Each cloud of rows lies close to a flat space through zero, with a little noise off it, and is much wider in some directions of that space than in others. After each cloud: how many dimensions does that space have?
In the rows, zero is written as 128.

[[ 94 138 129 151 155  95 156 139 124  86 118 158 187 127 149 165 141 112
  114]
 [175 162 134 105 136 162 101 140 113 148 141 130  83 136 192 136 116 139
  133]
 [ 93 134 130 139 128 131 115  91 142 121 135 100 140 161 115 142 128 117
   88]
 [119 141 119 134 144 125 150 115 133  81 127 118 137 128 157 129 129 119
  121]
 [136 147 132 123 130 149 136 129 129 136 150 101 114 145 174 138 146 145
  121]
 [166  90 130 117 100 139 133 163 138 134 168 136 104 100 176 147 141 149
  222]
 [174 133 144 104 134 125  78 136 123 150 126 162  74 134 161 126  87 116
  152]
 [168 167 154 124 157 133 140 125  96 116 121 143 117 161 192 131 124 163
  133]
 [147 153 144 115 150 125 130 138  96 143 106 142 129 145 139 127 125 140
  126]
 [142 157 137 116 149 123 121 148 104 134 103 165 142 136 149 129 117 109
  136]
 [158 137 134 119 146 151 144 151 110 117 127 112  92 140 212 153 132 147
  147]
 [113  92 125 135 104 127 116 149 129 135 122 147 146 104  89 132 120 103
  160]
 [115 162 114 107 144 136  96 125 128 141 126 119 140 134 131 150 126  92
   93]
 [171 168 142 113 148 148 106 136 114 153 111 137  78 161 191 147 122 157
  110]
 [130 130 133 124 120 144 119 123 134 129 137 115 124 150 158 153 135 133
  144]
 [ 86  98 142 162 105 142 172 115 127 133 119  82 148 161  90 116 160 160
  115]
 [120  87 136 131 116 114 154 153 108 126 113 141 160 110  89 128 136 133
  184]
 [133 140 139 133 139 151 138 117 108 113 118  99 111 157 159 142 129 152
  114]
 [128 132 112 107 141 135 108 144 123 129 128 122 116 107 142 141 114  92
  127]
 [160 120 102 113 112 113 139 146 159 120  92 159 113  90 111 115 144 136
  177]
 [138 103 148 145 139  87 187 125 138  97 146 134 113 133 164  98 138 158
  155]
 [128  95 125 134 108 101 130 142 159 123 146 160 136 105 133 140 137 121
  179]]
 => 12

[[132 123 151 126 159 137 115 134 151 124 131 126 137  86 126 120 128  95
   96]
 [139 148 138  98 140 107 112 130 109 172 147 105 154 158  78 132 138 142
  142]
 [136 162 103 123  95 122 128 116 117 132 153 150 124 167 133 119 150 189
  167]
 [123 121 115 122 128 128 148 154 150 126 124 147 113 112 127 125 137 110
  106]
 [106  65 115 153 134 102 121 176 104 109 127 130 125  77 124 132 123  51
   81]
 [127 130 134 105 132 103 140 121 114 162 129 103 130 146  80 148 118 115
  127]
 [121 142 114 135 100 143 139 116 125  97 140 143 113 134 173 111 153 167
  160]
 [157 127 112 165 154 137  90 107 151 110 148 142 104  42  94 134 110  74
   92]
 [166 214  90 139  97 149  85  52 155 130 142 179  93 182 134 117 135 210
  163]
 [118 104  88 126 140 113 153 189 149 126 129 151  99  78 112 126 166  89
   98]
 [144 138 125 146 135 138  86 120 137 133 125 147 140 138 131 120 117 141
  130]
 [147 169 116 144 115 117  54  66 109 130 149 145 114 145 117 114 134 136
  124]
 [161 155 145 128 111 131 124  94 162 132 155 152 131 129 101 143  80 138
   91]
 [134 128 146 110 129 117 150 113 124 172  90  95 148 192  91 163  72 137
  137]
 [122 132 146 139 130 153 110 108 106 120 104 108 157 170 179 114 128 173
  182]
 [116 102 137 126 156 122 116 164  95 137 126 101 159 120 136 113 155 123
  150]
 [157 156 102 173 171 148  20  66 137 143  99 132 110 120 109 117 125 110
  146]
 [142 146 135 133 107 135 121  97 130 115 163 140 123 121 122 127 113 143
  118]
 [153 146 137 108 132 105 108 149 124 167 144 134 165 174  89 133 117 146
  114]
 [115 137  92 151  82 126 138  98 160  81 130 188  48 100 158 123 132  93
   73]
 [123 103 133 117 139 117 151 174 132 125 147 122 137  92 116 131 138 101
  102]
 [116  83 110 155 124 112 146 126  95 122 106 106 118 114 107 160  87  82
  126]]
 => 9

[[143  65  82 155 122  80 136 175 171 128 128 144 120  80  95 134 113 100
  133]
 [117 127 114 144 169  95 132 144 139  74 131 125 144 133  93  88 127 131
  126]
 [ 81 161 146 175  97 148 164 116 153 135 121  21  96 123 142 119 108 155
  121]
 [144 159 161 128 169 116 134  97 116  98 160 119 134 135 139  87 174 149
  150]
 [136 131 105 137  99 133 143 127 146 184 124 124 104  85 122 158 139 101
  127]
 [107 138 108 124 133 132  89 148 123 108 116 101 126 133 134 140  95 131
  112]
 [ 69 196 139 120  90 203 126 112 123 165 101  59  99 155 155 165 103 149
  110]
 [101 168 119 131 144 147 122 144 144 108 124 101 110 105 134 126 128 124
  134]
 [118 132 121 135 105 102 144 119 122 132 118 130 116 143 144 117 116 147
  106]
 [111  66 161 166 112 123 174 123 160 106 117 110 146 151  94 115  98 138
  134]
 [136 179 194 119 104 193 157  97 111 192 193  89 111 199 158 147 181 202
  177]
 [180 120 161 129 159  78 142  85 158 133 194 145 109 126 145 126 214 167
  199]
 [118 129  75 107 130 126  71 180  98 100  81 163 143  86 144 125  77  71
   80]
 [143 122 138 128 149 108 113 119 104 100 130 127 148 122 139  99 124 122
  116]
 [ 89  52 126 157  88 153 110 147 168  99  39  89 136  50 126 152  33  51
   87]
 [103 174  70 130 117 106 133 137 145 154 119 116  92 130 116 151 127 132
  107]
 [128 116 157 127 122 144 132 112 101 123 119 129 155 166 124 116 115 134
  114]
 [102 114 142 135 119 151 116 148 130  86  90 116 130  89 157 106  87  95
  115]
 [ 80  86 186 150 128 157 161  65 189  96  73  92 144 141  93 145 102 116
  140]
 [135  92 101 153 135  85 140 166 168 107 127 143 112  62 116 111 131 100
  140]
 [112 122 162 152 135 123 161  90 141 107 120 100 140 157 109 108 126 147
  128]
 [115 132 141 125 124 161 122  99 115 128  78 122 152 110 115 134  99  80
   95]]
 => 10

[[123 136  95 143 115  99 132 117 137 117 135 111 118 120 135 132 132 144
  100]
 [181 135 142 164 139 153 149 119 127 105  99 134 137 123 142 127 147 124
  135]
 [139 123 129 115 130 129 142 132 118 130 126 134 120 115 127 128 130 127
  123]
 [116 113 136  92 130 124 135 151 110 143 139 136 120 117 114 134 119 119
  123]
 [135 123 152 124 139 148 119 142 120 132 115 143 141 145 121 128 128 110
  148]
 [146 126 132 130 131 136 141 129 130 118 119 132 130 116 134 131 130 132
  129]
 [150 120 162 127 144 164 118 141 119 133 111 144 142 138 129 125 124 111
  151]
 [ 94 131 106 129 113 108 106 121 145 132 148 118 127 142 125 130 126 135
  123]
 [103 125 126 120 130 117 112 133 134 138 141 119 127 136 120 127 121 124
  133]
 [107 124 115 108 120 104 133 127 129 134 140 119 118 126 124 132 121 136
  108]
 [189 128 142 151 128 155 152 126 117 109  95 141 136 112 147 126 139 118
  131]
 [216 144 124 187 134 152 179 102 125  87  87 133 126  98 163 136 160 138
  120]
 [ 68 123  79  94 106  64 137 121 137 142 175 102  88 108 121 135 121 163
   73]
 [162 120 134 128 135 143 163 130 117 119 117 136 122 100 138 128 140 128
  121]
 [110 120 118 100 125 113 128 137 122 140 145 128 110 122 121 134 127 135
  116]
 [133 135 109 141 126 119 143 115 132 124 130 120 120 119 133 133 135 144
  114]
 [ 61 119 148  76 132 128  70 159 123 165 155 125 142 168  87 125  98 107
  155]
 [ 79 119 114  95 121 105 116 133 128 151 156 123 117 126 111 133 117 133
  114]
 [ 85 123 114  88 122  99 121 135 131 152 158 122 118 122 111 134 120 138
  111]
 [114 114 123  84 125 112 141 140 112 143 147 130 105 103 119 134 125 135
  105]
 [181 141 125 183 125 141 145 107 130  97 100 129 137 122 148 128 143 132
  134]
 [101 123 128 113 125 117 118 128 129 137 138 122 128 136 116 129 120 131
  128]]
 => 3

[[116 131 140 131 101 147 132 147 117 131 147 115 132 110 142 138 136 130
  145]
 [152 121  68 103 124 154 156 148 113 129 122  93 122 108 145 121 103 131
  122]
 [149 117 110 132 143  92 157 154 128 116 156 127 154 115 117 163 148  93
   77]
 [104 134 234 108  42 117  77 112  96 135 115  84 131  65 146 107 174 136
  140]
 [122 151  32 188 111 128 167 183 107  82  93 138 173 144  85 148 145 145
   59]
 [103 127  86 169 140 127 119 129 137 114 117 161 128 158 134 138 123 146
  138]
 [116 126 132 182 113 111 101 142  96 154 134 175  99 171  88 105 134 169
  120]
 [107 164 139 133 113 114 136 171  89 126 126 119 123 146  94 106 161 138
   94]
 [131 184 116 145 101 137 141 167 100 135 139 112 119 118 128 135 110 139
  115]
 [154  64 155 103 162 129 120 127 136 143 103 132 110 151 115 116 131 109
  137]
 [123 125 161 137 126 112 110  81 156 125 119 177 152 174 105 156 137 129
  114]
 [117 125  98 134  97 165 131 109 138 125 112 174 120 183  96 114 116 145
  159]
 [127 140 208 128  99 129  97 101 124 165 161 137 121 129 140 152 119 141
  146]
 [132 139 156 153 101 125 103 125 114 137  89 153 120 167  96 132 124 144
  112]
 [128 186 159 108  58 134 133 150  97 136 144  98 110  97 130 119 131 113
  132]
 [128  87  89 158 157 118 144 179 125 108 105 147 134 160 112 149 143 108
  106]
 [136 137  77 155 157  66 135 189  84 144 162 133  93 140 135 133 124 122
   77]
 [ 97 111  91 122 122 138 107 125 110 143 116 160  74 190 132  90 120 154
  165]
 [142  90  97 115  82 155 146 145 115 118  89 151 132 177  85 136 137 118
  114]
 [131 144  69 104 130 139 152 167 105 101 107  49 114  38 147  60 134 119
  138]
 [148 124  98 146 207  92 120 125 138 135 105 135 136 166 153 175  92 144
   71]
 [168  95  88 158 173  71 129 108 165  99 111 154 138  93 108 125 129  73
  108]]
 => 12

[[ 86 119 185 117 114 140 113 117 133 141 101 102 141  92 158 103 102 134
  100]
 [145 143  99 137 140 115 119 134 127 121 146 136 118 139 110 139 132 119
  134]
 [141 135 140 175 154 149  80 176 212 151 155 163 192 135 110 152 117 164
   92]
 [160 133  79 108 121  88 156 108  84  95 131 142  82 142 111 140 143 111
  176]
 [153 137  72  80 128  75 174  83  42  79 130 121  44 138 132 129 156  91
  186]
 [107 118 151  91 105 139 162 101  82 122  85  96 102  94 155  96 131 103
  143]
 [116 129 150 121 124 145 124 119 136 146 104 132 139 113 141 116 127 143
  120]
 [113 134 147 156 145 150  91 169 185 158 151 136 181 128 119 145 121 159
   73]
 [151 139  93 141 143  95 115 151 144 123 163 149 120 163 101 158 141 129
  130]
 [100 125 151 113 121 139 133 111 122 135 111 118 129 113 147 113 117 131
  118]
 [ 87 123 186 153 141 165  98 157 186 166 121 129 191 111 134 115 102 155
   76]
 [146 135 119 192 155 130  77 193 220 142 172 168 188 155  86 160 112 170
   82]
 [125 128 133 137 129 132 114 144 151 145 135 127 148 124 133 119 117 139
  112]
 [112 121 172 186 139 158  68 186 238 175 141 147 221 124 126 142 105 184
   57]
 [122 126 156 155 132 149 107 148 182 153 120 134 173 129 127 133 112 155
   85]
 [ 80 108 213 118 121 175 104 124 152 153  88 103 182  90 172  79 107 143
   73]
 [148 142  86  63 119 102 189  81  34  89  97 105  29 131 141 126 150  92
  206]
 [ 54 116 233 152 124 192  90 142 210 183  99 103 214  75 171  85  86 159
   43]
 [122 130 139 123 126 141 132 126 116 134 104 118 120 114 140 109 121 122
  132]
 [138 135 113 180 153 133  88 177 210 165 170 161 184 158  96 160 106 164
   86]
 [140 136 124 152 147 134 104 143 158 142 147 146 155 148 103 130 126 150
  101]
 [134 123 115 115 127 105 124 126 111 126 114  99 118 124 131 127 130 119
  140]]
 => 2
